Every row belongs to one group in each of 4 separate groupings. Each group adds its own fixed numbers to the row, and there is some noise. The rows also spread widely along 13 directions, which tell nothing about the answers.
In the rows, 128 means zero.
Known rows, each followed by its group in each grouping:
[142 142 131 111 139 123 163 134 153  82 131  97 150 124 130  84  95 114
 154 119 136 125 143 126 130  97 113 110 141 127 142] : L defu U K
[118 116  80 134 108 133 148  88  88 129 122  89  90 120 127 136 125 117
 142 120 102 129 114 113 107 127 127 120 145 123 109] : L ponad Y C
[119 100 128 126 137  88 155 102 100 117 121 102 108 119 119 110 113 143
 139 107 103 162 106 157 102 136 124  86 140 142 136] : E Namu N K
[113 121 165  80 130 170 143 116 116 167 122 123 152 178 104  95 181 137
 143 151 129 177 116 164 123 202  78 137 149 170 146] : S Namu F C
[115 138 156 117 153  92 158 136 115  95 122 138  95 115 143 129  89 135
 144 108 140 141 134 118 138  91 161 113 150 136 182] : E defu Y Z
[195 143 108 130 115  98 150 158 123 127 150  96 171 138 111 137  98 140
 122 134 112 118 104 135 162 111 169 142 187  87  62] : T ponad N Z
[130 111 131 152 138 137 110  95 122 122 106 123 126 109 135 149 142 157
 107 110 130 124 133 150 126 148 157 117 124  79  86] : T ponad U C
[106  88 175 148 161  73 156 108  94 141 116 160 126 116 127 140 135 163
 110  98 121 163 124 133 155 162 136 128 160 116 100] : P ponad V K
[120 118 111 139 127 135 105 111 154 128 126 157 131  83 151 163 131 140
 104 114 145 114 130 124 130 142 123 105  81 126 121] : P Namu B C
[108 139 113 125 119 141 162 135 106 104 128  98 112 156 136 118 111 114
 144 150  86 106 118 126 127  87 126 152 183 127 128] : S Namu V Z
[139 154 124 105 139 162 126 128 159 123 124 129 158 128 159 178 132 135
 113 130 131 138 124  85 149 139  83 145 111 118 149] : L Namu F K
[ 97 108 114 128 133 128 129  94 119 135 124 133  91 136 150 153 128 131
 126 127 134 144 112 103 112 144  97 106 109 145 145] : T defu B K
[125 126 116 101 100 144  94 140 129 168 128 129 115 180 146 158 164 151
 122 131 130 154 101 136 106 124 149 127 127 130 143] : L Namu B K
[154 130 107 134 105 117 115 168 119 149 147 123 131 165 127 148 122 149
 110 148 104 113 100 148 121  96 170 143 157  99 105] : T Namu F Z
[114  79 119 172 114  55 157 106  86 150 155 148  98  98  77  45 114 118
 149  99 128 108 146 180  96 120 166 109 145 148  90] : E Namu F C
[161 136  93 138 111 129 120 125 151 127 151 128 156  84 116 118 120 102
 149 125 103 107 148  96 137 120  68 145  84 153 114] : S ponad B C
[151 113  90 121 101 130  88 129 163 156 127 135 149 120 139 139 155 127
 130 123  89 155 113 140 105 110 105 109  82 160 130] : T defu V C
[103 106 122 140 108 102 112 140 101 154 131 157  81 130 125 120 138 135
 143 122 100 132 130 139  99  89 150 134 126 165 142] : P defu B Z
[118 138 118 112 107 164 107 155  79 145 137 107  85 180 131 147 137 138
 119 187 108 114  82 138  96 141 134 131 127 111 138] : T ponad Y K
[165 114 137 133 142  61 160 133 123 130 136 100 137 144 116 129 102 132
 159  82  97 162 137  99 133 100 101 134 151 136 125] : E defu B Z
[102 128 101 109 107 214  86 110 172 116  93  97 135 157 153 111 173 130
 119 161  98 119 122 172  81 110 125 105 106 111 136] : L Namu N K
[ 98 120 143 138 153 155 148  89 147  78  97  93 131 145 145 107 129 141
 117 127 143 101 140 165 123 122 158 106 165  64  95] : E Namu B K
[163 124 125 108 123 131 113 143  80 125 152  89 125 129 112 154 106 161
 102 159 149 113  67 164 107 199 127  86 108 103 112] : T ponad U K
[ 92 101 120 152 134  85 157 101 146 126  95 123  94 149 159 107 131 128
 149  80  79 163 150 123 107  51 142 120 164 125 135] : P Namu N K
[119 149 144 153 152 164 145 101 102  89  94  84  93 129 143 135 119 134
 131 118 138  81 166 128 131 109 180 155 170  41  94] : E ponad Y C
[124 152 111 124 147 199 131  44 136 106  74 100 116  88 174 211 153 132
 121  87 134 131 158  79 145 150 114 154 141  94  98] : P ponad U Z
[ 99 130 133 102 146 178 168  91 113  78 112  99 136 102 132 127 113 117
 131 155 123 124 114 122 139 176  75 113 142 140 143] : L ponad V Z
[130 145 155 105 134 128 132 194 128 112 147 134 116 162 138 125  85 133
 116 165 161  94 112 126 127 116 141 110 116 106 173] : P ponad Y Z
[ 95 134 156 130 139 170 118 136 116 119 131 163 124 128 134 158 134 134
  94 172 133 105 118 116 136 163 110 141 104 119 148] : E ponad F Z
[162 139 115 141 100 109 121 167 123 161 172 167 162 115  95 103 133 121
 126 159 114 105 124 136 150 119 139 165 137 139  86] : T ponad F K
[103 124 110 111  95 126 139 163 116 138 150 135 122 180 134 113 127 125
 116 166 122 121  84 150 120 102 165 120 162 131 128] : L Namu V K
[135 128 115 133 129 131 129 142 143 106 147 105 126 150 140 140  93 113
 114 136 143 104 114 104 103 122  96  97  78 107 139] : E defu U C
[153 111 135 118 153  93 132 102  94 153 130 117  95  96 130 166 112 144
 145  80 139 163 127  90 110 178  66 107  82 155 156] : P defu Y K
[149 107 130 147 126 127  86 118 109 138 125 131 135  87 109 140 148 161
 108 116 112 120 123 164 118 165 134 116  89 112 101] : S ponad U C
[ 73 119 107  79 106 163 167 104 185 127 128 163 158 169 151  95 146  90
 124 172 143 164  90 140 133 135 103  87 153 195 155] : T Namu V Z

New rows, each followed by its group in each grouping:
[136 124 113 151 116 115 143 124  97 120 140 106 103 101  99  67 107 124
 156 127 124  84 152 176 100 105 161 130 153 121 104] : T Namu F C
[ 53  94 149 146 150 150 140  95 124 104  81 138 105 115 148 110 153 130
 135 128  65 148 144 135 113 114  88 126 124 145 147] : P defu V C
[122 137 109 128 117 147 129 141 130 135 133 139 147 130 138 159 139 130
 119 160  69 144 106 105 141 124  88 155 129 141 129] : T Namu F C
[132 117 135 130 117 140 127 133  94 130 140 139 158 104  86 104 149 146
 119 158  89 118 110 179 140 158 138 146 157 138  83] : S Namu U Z
[132 119 147 129 141 106 164 126 104 129 153 153 133  88  97  97 101 123
 136 128 157 109 140 132 145 163 120 127 137 146 112] : P Namu Y Z
[128 179 106  81 106 202 144  95 130 107 132 133 147  70 129 131 137 115
 138 162 187 108 122 149 165 177 154 134 164 161 110] : T Namu B C
[137 132 148 106 123 149 103 152 156 153 126 142 133 172 126  98 153 126
 141 140 133 129 145 141 113 113 125 136 111 133 160] : S ponad Y Z
[128  84 129 136 134  64 132 145 158 119 128 143 153 112 130 105 113 158
 106 111 109 149 103 181 124 102 159  64 122 123 124] : P defu F C
[102 140 131 126 144 140 127 171 169  78 117 126 135 147 176 153  97 138
  95 164  99 115 101 114 133  75 118 103 109  97 162] : P defu N K
[ 87 129 125 123 116 157 151 137 115 125 142 139 110 145 136 114 119 107
 120 163 145  96 116 129 121 137 121 126 134 137 128] : P Namu V C
[147  83 105 146 126  88 145  90 159 148 129 115 151 129 115  84 128 117
 129  93 129 137 135 146 108 135 113  84 118 120  74] : P ponad N K
[121 169 149  91 112 163 118 193  95 120 125 106  91 163 135 125 121 142
 150 169  93 122 116 151 101  92 142 151 144 145 192] : P Namu N Z
[136 124 159 139 137  84 134 179 140 124 147 174 148 122 121 105 101 148
 113 131 143 104 135 154 155  94 186 126 148 103 120] : P Namu Y Z
[152 126 118 118 136 126 145 117 153 105 103  92 163 142 153 160 124 152
 119 114  97 149 108 142 148 107 143 121 180  92 101] : T Namu V Z
[ 89 114 133  93 125 175 142  60 125 139 108 144 113 115 131 108 163 118
 134 121 191 142 137 152 121 189 136 104 140 164 137] : L ponad V Z
[138 133 115 131 131 134 132 130 107 116 161 129 117  87 120 136  87 123
 111 149 177  72 114 122 130 177 106 106  85 125 135] : S ponad F C
[103  96 171 171 181 121 138  74  93 106  90 142 113  66 121 137 133 162
 125 103  94 135 165 128 143 164  99 147 132 106 119] : T ponad F Z
[136 144 143 124 141 161 111 132 117 137 134 129 107 133 134 138 123 136
 128 142 164  98 143 114 116 157 111 141  99 104 141] : T Namu Y K
[ 80 115 121 112 125 151 150 100 113 122 103 124 110 134 146 139 147 143
 115 141 111 149 100 157 120 144 140 109 162 132 130] : P Namu F C
[ 70  66 135 140 131 129 136  57 126 158  99 157 132 129 111  90 195 132
 124 120  75 192 121 166 105 169  98 106 128 171 103] : E Namu N K
[143 141 166 128 150 127 159 130 119 111 137 115 128 118 119  83  98 123
 139 119 201  75 165 144 138 149 147 130 151  93 105] : P ponad V K
[108 194 179  85 130 218 112 161 137 112 120 156 125 146 148 133 145 127
 136 162 178 106 162 118 146 124 150 178 136 128 187] : L Namu U Z
[110 122 160 119 162 144 134 119  78 103 117 114 113 107 128 172 123 154
 114 151  91 150  95 112 129 185  71 121 104 128 155] : E defu Y K
[ 85 129  93 108 117 183 123  76 112  83  78  91 108 115 162 161 161 159
 104 138 109 138  87 180 120 120 207  95 182  97 104] : L defu U K
[172 141 135 136 139 129 126 114 126 121 120 124 159  72 119 152 129 154
 123  93 135 113 152 140 155 140 154 149 147  98  74] : P Namu U Z
[129 113 165 115 173 179 113 107 106 117  88  94 150 132 136 195 148 179
 101 148  81 171  96 126 136 210  55 129 110 106 130] : T defu N Z
[141 167 132  82 109 133 117 172  83 112 146 140 134  92 128 172 119 177
 115 177 121 141  59 170 163 150 181 126 167 152 146] : T Namu B K
[120 150 137  95 114 189 112 138 175 129 135 157 145 134 137  89 141  95
 139 152 179 102 160 125 119 129 105 127  89 160 173] : L ponad V Z
[148 124 160 125 141  87 145 118  96 127 119 124 117 114 116 133 124 150
 145  83 123 162 139 135 133 130 152 132 154 131 132] : E ponad U Z
[ 96 133 141 137 141 173 137 154 104 104 147 135 120 136 127 141  95 114
 106 191 121  85 116  79 131 161  59 143  88 119 155] : L ponad N Z
[ 93 119 117 108 123 131 148 123 114 116 114 138 132 130 144 171 138 144
 113 150  59 179  80 108 148 125 105 130 154 156 158] : L ponad F Z
[137 152  71 114 106 128 162  99 139 139 140 145 151 104 160 197 131 106
 123 126 104 160  95  62 177 123 105 157 164 166  99] : T Namu V K
[ 99  94  68 142  82 113 100 142 162 129 144 167 119 124 152 126 123 117
  87 156 114  93  84 159  95  79 169  68  91 139 119] : P ponad V Z
[121 111  92 132 110 145 129  58  98 158 115 124 105  97 125 150 156 132
 122 100 153 143 126 129 124 177 154 119 136 134  85] : L ponad N C
[131 128 130 106 122 173  85 127 130 143  98 112 141 147 143 166 182 171
 112 135  78 161 109 156 111 137 125 139 126 112 138] : L Namu F K
[ 92 112 110 130 117 150 100 110 158 111 109 151 116  93 149 109 142 130
 110 143 121 116 124 164 100 116 139  79  81 143 145] : P ponad N K
[ 81  78 143 128 136 126 140  97 102 142 118 149 123 142 126 133 147 153
 101 132 127 151  98 153 123 178 128 102 143 133 119] : L Namu V Z
[ 86 139 152 120 123  88 154 180  85 113 147 186 111 120 135 139 108 154
 106 164 113 140  85 134 171 100 194 136 177 142 167] : L ponad F K
[151 128 129 130 113  95 152 173  90 136 180 132 138 127 101 112  82 129
 121 145 163  91 106 137 144 143 153 129 145 119 105] : L Namu V C
[161 133  79 128 111 120 182  81 176 120 129 117 200  87 117  95 134  95
 145  96 124 139 153 120 178 106 142 142 190 130  51] : L ponad F C
[136 113  73 102  94 151 131  95  89 182 131  85 104 183 130 175 163 122
 131 135  96 172  77  94  98 168  89 132 138 139 106] : L ponad Y K
[139 108  96 137 101 103 100 126 149 155 129 152 126 102 122  93 153 126
 136 111 109 127 139 166 102  82 168 109 110 148 107] : P defu Y K
[159 192 161  91 132 157 156 165 149 104 140 106 142 155 126  73 107 105
 168 140 182  92 170 137 141  90 163 158 171 106 146] : E Namu Y K
[104  94 106 135 124 100 128 120 139 145 139 164 128 137 143 145 129 140
  89 128 146 138  93 128 130 130 149  91 119 127 123] : L defu F K
[115 123 155 170 139  98 136 172 122 129 142 172 130 110 118 105 114 128
 127 136  94 101 158 111 147  87 121 170 122 123 124] : P defu F C
[137  92 110 136 131  92 124 131 134 128 125 120 145 112 133 157 119 162
  99 116  89 145  90 153 116 136 115  85 107 113 115] : P Namu F C
[126 123 121 131 116 105 146 113 126 128 133 121 104 129 120  82 118 122
 145 104 160 111 145 172 103 100 187 106 154 124 124] : E Namu F C
[ 98 117 153 156 136 120 126 114 105 124  95 124  68 127 143  99 133 139
 145  92 135 103 174 157 103  85 190 135 153  94 130] : P ponad V C
[139 126 139 145 155 120 155  96 155  92  92  85 140 130 135  95 123 137
 162  80 105 118 183 141 139  73 143 150 189  85 102] : S Namu B Z
[135 136 130  87 117 132 106 136 141 159 135 158 133 150 150 170 146 157
  92 143 180 156  80 147 136 167 164  97 123 133 149] : T ponad F K
[106 130 124  95 129 168 142  89 120 128  94 113 112 132 141 137 158 133
 136 127 128 154 120 146 124 140 147 122 166 141 126] : P defu Y Z
[175 125  89 114  89  78 152 174 133 168 186 118 154 197 119 138  97 118
 119 138 143 141  73 113 129 120 133 112 146 126  95] : T Namu U C
[150 113  65 145  98 137 106 120 139 171 141 101 117 166 140 160 130 116
 119 127 106 125 108  99  89 123  93 123  88 116  99] : T Namu N C
[148 148 109 110 106 155 130 161 135 140 148  95 122 193 125 102 108 109
 134 163 164  90 118 141 105 106 153 126 145 110 117] : T defu N Z
[123 123 178 124 162 135 107 120 156 114  82 143 141 113 144 125 147 173
 129 105 112 162 155 164 132 121 143 122 129 116 158] : T Namu N Z
[131 135 105 125 107 125 139 130 115 135 153 139 124 119 120 123 122 111
 135 132 132 122 122 106 130 118 127 137 128 151 117] : L defu U K
[ 86 123 122 139 105 186 125 132  62 165 137 115  66 191 110 112 144 115
 131 171 128  88 129 127  83 145 130 169 143 119 118] : L Namu N Z
[143 128 129 133 126 131 129 128 176 135 127 132 152 137 133  89 130 110
 150 112 130 126 164 130 120 101 103 132 114 130 130] : T Namu V C
[130 138 163 130 132 105 114 173 121 105 109 131 128 135 133 124 126 167
 140 119  83 138 142 149 144  59 185 152 169 100 152] : L ponad B Z
[120 145  60 138  81 197  97 125 169 126 130 123 141 124 141 117 153  99
 121 163 102  73 139 136 103  80 136 145 108 117 101] : L Namu F C
